Every row belongs to one group in each of 3 separate groupings. Each group adds its own fixed numbers to the row, and there is some noise. The rows also spread widely along 12 directions, which tell nothing about the answers.
In the rows, 128 means zero.
Known rows, each followed by its group in each grouping:
[143 106 187 144 113 131 144  87  33 146 159 169 152 103 147 174  99 142
 126 155 159 135  91 182  93]
Fazu N Q_799
[117 119 150 150 111 104 141 117 164 113 120 181 137 129 107 117 143 124
 148 138  77 126 104  89 149]
pozo J Q_719
[107 158 126  96 105 159 138 132 157  95 152 198 111 125 145 107 139 167
 140 166 207  83 164  88 124]
pozo N Q_409
[120  88  84  95 167 103  88 202 154  97 162 127 117 125 133 118 115 152
 145 104 155 107 138  94 102]
sapor J Q_719
[106 136 121 127 132 113 144  93 166 171  92 218 122 121 118  72 174 105
 147 164 137 108 126 125 119]
ketu H Q_800
[ 88 136 101 104 114 139 141 132 150  71 132 203 133 144 110 127 149 143
 119 142 153  83 126 130 102]
Fazu C Q_409
[132 198 113  92 130 126 140 205 146  65 150 144 144 153 127 157 139 185
 116  83 149  76  87 108 113]
sapor H Q_799
[ 87 174  97  61 124 158  99 129 171 152 135 142  90 141 113  87 156 141
 142 168 187 103 134  92  98]
ketu C Q_800
[ 77 119 105  93 137 169 162 137  94 136 101 122  76 121 147 112 123 189
 152 138 149 165 234  81 131]
Fazu L Q_719
[ 71 175 173  96 130 167 134 103  95 153 136 178 145 162 136 148 133 134
 101 162  95 109 116 143 107]
ketu L Q_409
[149 123  83 107 168  89 102 165 148 140 143 127 143 101 113  89 157 110
 134 110 192  97  97 191  80]
Fazu H Q_719
[126 101  83 143 124 143 129 156 146  75 114 126 121 101 111  96 115 126
 109 135 144 127 168 150 156]
Fazu L Q_719
[148 131 112 110 118  78 129 150 183  45 127 104 156 130  55 110 146 126
 205  73 106 121  85  85 141]
sapor J Q_409
[106  91 102  80 142 159  70 117 173 113 125 131 120 155 116  77  79 120
 190 182 158 111 159  75 125]
ketu J Q_799
[104 114 129 152 193  70 141 134 138 190 112 182 142 110 108  95 190  72
 133 115 102 122 153 164 120]
sapor H Q_409
[ 89  28  87 125 133 120  86  98 129 131 151 175  99 123 106 119 107  89
 145 193 142 118 124 130  73]
sapor N Q_409
[149  61 133 141 120 126 109 115 104 130 155 137 129  87 125 114  96 116
 139 170 168 131 126 161 109]
pozo C Q_719
[ 78  99 101 117 105 100 151  88 139 109  84 180 115 151  64 128 158 115
 162 140  66 132  84 118  89]
sapor L Q_719
[ 95 115 120 101 161 132  51 134 141 177 175  76 110 130  96 114 117  89
 154 171 135 143 130 110 100]
Fazu C Q_409
[ 97 102  51  95 154 106 123 159 162  77  84 126 111 152  97 106 141 146
 164  87  80 130 110  97 116]
Fazu J Q_800
[145  92 141 121  81 125 133 148  89  68 162  87 111  92  99 165  97 173
 170 107 133 161 142  70 138]
ketu C Q_800
[135 125  86 154 136 126 131 201 152 117 130 141 101  99 148 113 133 144
  61 124 118 114 138 122 159]
ketu H Q_800
[147 175 164 110 138 146 125 138 105 113 148  80 174 116 120 123 116 142
 144 102 143 131 122 154 155]
Fazu J Q_409
[110 183 113 131 104 122 144 116 155 146 103  97 103 125  64 127 167 114
 125 136  94 140 102 114 144]
ketu H Q_799
[152  98 133 145 140 113 144 193 139  77 128 168 130 126 169 140 100 174
 131 106  97 120 122  87 153]
ketu N Q_799
[128 117 203 108 144 103 131 105  41 162 169 162 168 109 129 169 125 129
 162 114 161 126 120 168  71]
ketu C Q_799
[ 79 126 164  90 160 157 140 139  68 141 147 168 126 155 179 160 108 186
 139 128 108 126 162  97 105]
pozo J Q_409
[143  97  85 166  86 130  88 138 160 103 153  53  90  97  68 124 103  89
 102 170  96 151  76 123 151]
pozo L Q_409
[ 94  67 106  95 139 124 100 125  64 139 146 122 116 132 117 166 100 135
 121 135 107 132  88 163  53]
ketu J Q_719

New rows. What belongs after each?
[155 138 140 148  69 111 174 106 112 105 112 122 121  99  90 149 136 153
 141 115 118 142  77 122 138]
ketu J Q_799
[134 124  67 139 122 120 136 180 174 104 116 111  86 105 127 105 139 153
  94 125 132 122 121 114 146]
pozo J Q_719
[112  70 156 131  93 162 119  71  74 169 133  96  80 109 120 138  66 144
 173 196 118 187 168  66 140]
ketu J Q_799
[123 145 177 141 168  95 117 128 142 137 137 177 186 136 109 121 146  93
 166 117 102 113 124 132 140]
Fazu H Q_799
[153 124 127 161 108  81 138 131 149 106 110 144 150 120  88 129 152 116
 137 109  62 136  27 143 130]
Fazu C Q_800
[162 126 137 130 134  86 179 124 105 124  98 158 151  99 122 110 162 155
 190  77 136 141 113 135 119]
Fazu H Q_800
[ 74 152 147 102 117 158 157  68 129 187 102 152  92 136 117  98 150 142
 171 177 140 152 182  72 142]
sapor J Q_409
[153  97  99 142  77 101 175 118  93 101 121 102  76  80  97 155 134 172
 159 107 150 163 110 103 113]
pozo J Q_799
[125 133 157 119 110 114 151 132  87  98 152 137 149  93  91 151 143 136
 147 104 146 127 152 140 121]
ketu H Q_719
[ 93 156 134 112  84 135 129  74 146 145 136 166 111 117  74 108 159 109
 143 188 168 118 117 120 108]
sapor L Q_719
[166 113 117 158  91  78 154 129 139 116 122 121 111  79  91 118 156 138
 154 106 134 150  80 108 140]
sapor J Q_800
[151 107  79 121 163 105  76 188 151 142 146  41  94 107 118 104 117 127
 136 110 114 152  96 110 134]
pozo J Q_800
[163 157 157 111 146 131 157 126 116  82 107 179 201 135 148 104 117 154
 161  98 167  92 113 171 138]
Fazu J Q_799
[123 110 136 131 169  73 158 111 109 150  99 200 160 126 123 122 160 114
 153  95 117 113  99 174  96]
sapor J Q_799
[120 133 155 170  87 116 160 113 111 159 140 139 100  66  94 138 159 118
 109 151 123 157 165 114 159]
ketu H Q_719
[153 108  90 137 181  83 102 189 165 147 140 160 126 107 159  89 146 123
 108 108 146  96  83 154 111]
pozo J Q_800
[ 59  80  68 134 172 117  95 145 150 173 118 149  78 132 111 111 141  94
  85 164  84 133 152 127 113]
sapor J Q_719
[132  96  81 139 144 126 123 135 126 158  89  87 101 107 120  97 124 115
 108 134  87 158 105 155 141]
ketu J Q_800
[128 121 109 102 186 144  89 156 126 139 130 105 143 123 138  78 110 119
 152 132 154 128 173 143 137]
Fazu H Q_800
[129  35 134 128 165  89  73 121 101 148 139 103 142 129  96 138  88  80
 180 136  76 154  89 141  84]
ketu C Q_799
[111 167 132 115  61 153 202  77  94 107  93 123  97 103  90 138 157 179
 143 129 142 153 141 123 141]
pozo J Q_719
[107 131 155 155 141 112 135  98 145 154 108 231 163 130 120  97 159  90
 126 160  96 109 109 148 139]
Fazu H Q_800
[117 144  96  84 151 103 105 153 166 140 139 124 118 127  97  98 163 127
 154 124 173 106 109 125  90]
sapor C Q_719
[144  85 134 134 109  99 116  80 101 158 144 119 118 100  90 127 116 109
 181 155 160 149  90 127  96]
sapor J Q_799
[102  98  92 113 163 131 101 125 155 147 116 143 122 127 109  78 135  85
 133 166 151 112 158 154 120]
sapor C Q_409
[ 92 112 140 126 131 143 160  81  53 145  91 153 138 128 109 140 128 124
 120 143  89 149 134 186 120]
sapor C Q_800
[177  91  63 142 160 114 134 150 145 137  79  91 110  98 137  71 117 128
 130 120 156 136 109 184 135]
pozo J Q_799
[160 125 128 124 125 105 106 180 167  87 157 124 144 126 116 115 109 145
 158 122 128 111  95  88 141]
sapor H Q_719
[ 91 109 127  96 116 154 160 126  81 102 127 218 118 130 166 148 121 186
 112 133 150  99 147 120  99]
ketu J Q_800
[134 118 120 131  89 149 147 119 106 127 119  54  77  97 103 131 110 171
 162 145 122 193 145  79 158]
Fazu N Q_719
[190 147 158 125 119 102 110 136 152 135 147  92 153  93 115  86 128 127
 173 113 157 132  77 115 151]
ketu J Q_800
[117 131 111 111 183 127 132 239 110 146 137 100  96 119 192 138 116 195
  85  86 108 140 166 105 129]
ketu L Q_719
[162 113  79  98 158 107 110 160 120 105 136  93 136 108 122 111 121 147
 158  90 198 114  98 165  89]
Fazu J Q_799
[119 104 173  95 153 103 151 103  71 135 133 128 146 119 110 135 132 145
 228  98 134 162 168 108 105]
sapor N Q_409
[141 128 104 152 126  87 123 163 147 137 140 125  98 110 114 140 145 127
 111 120 109 130  64 121 109]
pozo L Q_799
[117 124 142 104 109 124 115 117 171 114 147 152 119 127 101 104 135 130
 188 154 149 121 133  62 126]
ketu N Q_409
[194 142 102 124 149 118 148 189 112 110 133 111 141  89 173 107 119 183
 120  79 221 108 112 174 123]
Fazu J Q_799
[109  86 147 108 142 133  83  90 113 192 145 129 112 153 129 121  90 113
 174 194 100 146  72 104  84]
sapor N Q_409
[107 175 153 125 180 102 133 172 115 184 138 136 124 127 149 142 171 148
 114  92  86 142 114 117 128]
Fazu N Q_800
[130 154 144 150 129 104 132 173 172 145 137 161 121 133 145 125 145 144
 106 134  72 123  70  95 141]
pozo L Q_719
[131 114 110 150 121  91 157 127 177  97  93 195 150 111  88  89 166 103
 129 127 124 103 111 161 141]
sapor C Q_719
[163 111  94 108 116 112  79 153 176  94 146  63 127 139  87 108  96 122
 178 132 105 130  23 106 104]
pozo L Q_409
[110  55 128 120 135 141  94 116  80 111 166 105 125 104 114 135  79 124
 166 149 146 152 177 115 117]
Fazu J Q_409
[147 129 104 119 125 100 140 136 186 112 109 150 126 125 115  78 150 138
 184 124 149 120  95  97 120]
Fazu L Q_409
[129 205 160 128  98 155 144 154 178 124 137 133 129 129 130 113 139 163
 119 149 128 126 124  78 183]
Fazu C Q_719
[103  42  95 118 170 131 115 174  76  82 147 182 129 111 163 141  97 150
 113 117 154 111 188 154  97]
Fazu C Q_800
[126  92 112 109 155 101  65 154 135  93 169  84 140 124  76 136 103 104
 173 112 130 126 122 109 113]
sapor J Q_799
[146 172 127 129 107 134 196 140 115 126  98 159 118 104 160 121 151 191
  94 110 154 117 102 162 135]
pozo J Q_719
[155 147 137 137 127  97 134 119 162 115 108 152 164 126  95 102 146 109
 160 125 129 111  69 150 131]
Fazu C Q_799
[146 108 100 128 134 124 136 144 113 189 116 144 100 108 176 111 117 158
  75 155 145 120  59 177  91]
ketu J Q_719
[135 142 169 127 134 134 172 140 108 108 118 208 151 129 176 120 127 177
 138 115 124 114 138 119 145]
pozo L Q_800
[ 78 124 106 127 143 123 114 134 124 141 116 119 123 124  79 137 152  88
  83 137  71 133 123 176 117]
ketu C Q_719
[154 155 112 103 117 129 134 169 120  95 133  72 122 123 113 131 118 180
 164  98 135 138 103  94 136]
sapor H Q_800
[136  78 131 120 151 123  94  90  59 158 122 113 165 115 107 122  96  84
 137 145 111 135  79 223  86]
ketu H Q_800
[119 113  90 145 127 104 148 160 152 118 132 181 107  88 124 107 158 136
  91 126 167 102 150 139 132]
sapor J Q_719
[130 193 154 107 126 143 123 145 152 167 139  85  97 141 127 124 129 167
 170 144 121 150 128  37 149]
pozo H Q_799
[157  82 136 143 107 123 130 117  82  94 123  87 152  92  93 131  93 116
 134 126 108 155 107 183 133]
ketu L Q_719
[148 128 117 154 156  61 136 182 169 103 122 162 153 118 112 125 166 116
 133  78  99 109  80 137 128]
Fazu C Q_799
[ 82 146 168  70 159 137 135 125 102 121 136 218 169 176 153 140 125 171
 154 123 125  87 121 123  88]
sapor J Q_719
[104  92 106 102 187 142  99 161  90 119 152 136 127 117 146 128 106 135
 130 127 183 117 195 155 104]
Fazu N Q_799
[122  79  70 126  96 133 130 164 118  96 133 129  80 122 143 153  95 187
 101 140 118 130  75 104  97]
Fazu J Q_719
[119  98 113 141 147 125 116  97 132 176 129 147 114  92 118  81 144  82
 125 170 164 126 149 171 122]
pozo J Q_409
[ 97 167 164 100 123 158  88  95 177 186 142 117 112 155 110  87 127 117
 184 203 127 146 125  50 140]
Fazu C Q_409
[122  70  69 134 117 127 124 138 105 102 129 131  98 100 100 136 110 119
 107 149 151 120 136 156 100]
ketu H Q_799
[101 134 151 102 104 162 159 153 113  74 140 200 125 153 168 152 101 210
 131 141 120 106 136  71 119]
pozo L Q_719
[ 97 133 109 114 109 137 135 126 147  92 141 195 116 124 116 123 133 142
 126 153 184  90 157 101 125]
sapor J Q_799
[155 141 175  97 127 107 103 134 133  97 160 133 172 139 108 139 109 133
 193 115 136 109  72 108 108]
ketu N Q_799
[127  94 137 118  98 152 110  78  58 121 155 142 141 122 106 160  84 126
 146 179 162 122  88 168  73]
Fazu H Q_799
[126 104 161  86 165 151 114 148  75 128 149  94 138 122 161 117  81 176
 196 120 156 157 195  99 123]
Fazu L Q_719
[155 122 122 125 161  83 126 193 171  92 143 135 133 108 132 108 137 150
 178  75 152 114 155  76 149]
pozo J Q_799
[137  56 125 132 145  91 119 117  85 140 152 156 122  65 117 117 138 107
 158 126 185 136 158 162  96]
ketu N Q_800
[118  97 161  99 135 181 128 129  70 149 141 147 124 150 194 138  56 186
 145 176 120 136 142  94 111]
ketu H Q_409
[142 134  87 118 109 152 117 183 146 136 161 114  69 105 168 118 105 186
  81 170 199 114 110 108 123]
sapor N Q_719
[ 81 121 138 117 123 153 151 135  78 133 135 145  88 129 141 168 123 172
 108 143  99 146 154 110 120]
pozo N Q_719
[136 130 133 150 105  86 181 114 126 140 107 198 115 109 130 132 171 158
 129 113 105 124  63 119 113]
pozo J Q_800
[ 71 163  73  93 139 138 106 151 192 107 120 113  96 131  74  93 168 122
 136 132 146 118 178  92 141]
Fazu J Q_719
[133 164 107 117 101 177 155 133 120 127 105  78  83 114 133 111 107 183
 137 152 164 159 167  91 159]
Fazu L Q_799
[103 116 101  87 151 126  99 100 130 166 125 174 122 136 122 103 133 112
 136 165 177  91  90 164  61]
ketu J Q_799
[113 111 150  94 133 152 111 121  85 187 153  62  85 119 143 133  94 165
 174 151 133 177 153  67 116]
ketu J Q_409
[130 100 118 118 117 103 155 165 114  88 135 143  99 106 135 139 128 194
 170  88 137 144 151  48 134]
sapor J Q_800
[162 137 119 116 170  65  95 165 180 179 136  98 126 116 115  94 155 116
 176  97 137 126  62 104 104]
ketu J Q_799
[138 120 139 130 122 111 167 144  97  82 104 148 150 133 130 146 123 175
 155  83  68 144  83 119 130]
Fazu L Q_800
[114 127  64 122 118 149 110 135 187 144 100  87  70 121  97  74 130 118
 119 180 138 143 132 110 153]
sapor N Q_719
[104 150 113  83 161 149 109 173 122 141 137  87 102 136 145 123 118 169
 129 118 135 131 151 111 121]
pozo J Q_719
[114 178 130  91 105 153 118 129 144 116 157 155 121 127 119 112 141 158
 150 157 188 105 128  86 118]
Fazu H Q_800
[144 126 103 166  99  92 139 146 156  72 143 149 133  84  64 132 155  98
 114 120 153 105 123 139 146]
sapor H Q_799
[ 81  97 128 118 140 110 130 141  74 132 150 113  95 115 106 178 134 150
 135 106  81 161 152 103 102]
pozo J Q_719
[128  97  99 121 138 149 148 129  87 188 124 188  84 106 195 114 112 173
  92 182 223 108 134 165  76]
sapor C Q_799
[ 49 147 101  63 111 168 137 119 147  67 131 195  97 154 104 129 148 169
 157 158 167  93 191  73 101]
pozo N Q_719
[ 93 139 145 119 130 132 147 112 108  91 109 167 156 139  95 132 140 124
 137 117  82 127 142 135 145]
sapor L Q_800
[ 80 115 173 122 121 124 145  97  53 145 147 171 129 135 112 194 123 137
 135 142 100 140 129 128  90]
sapor C Q_799
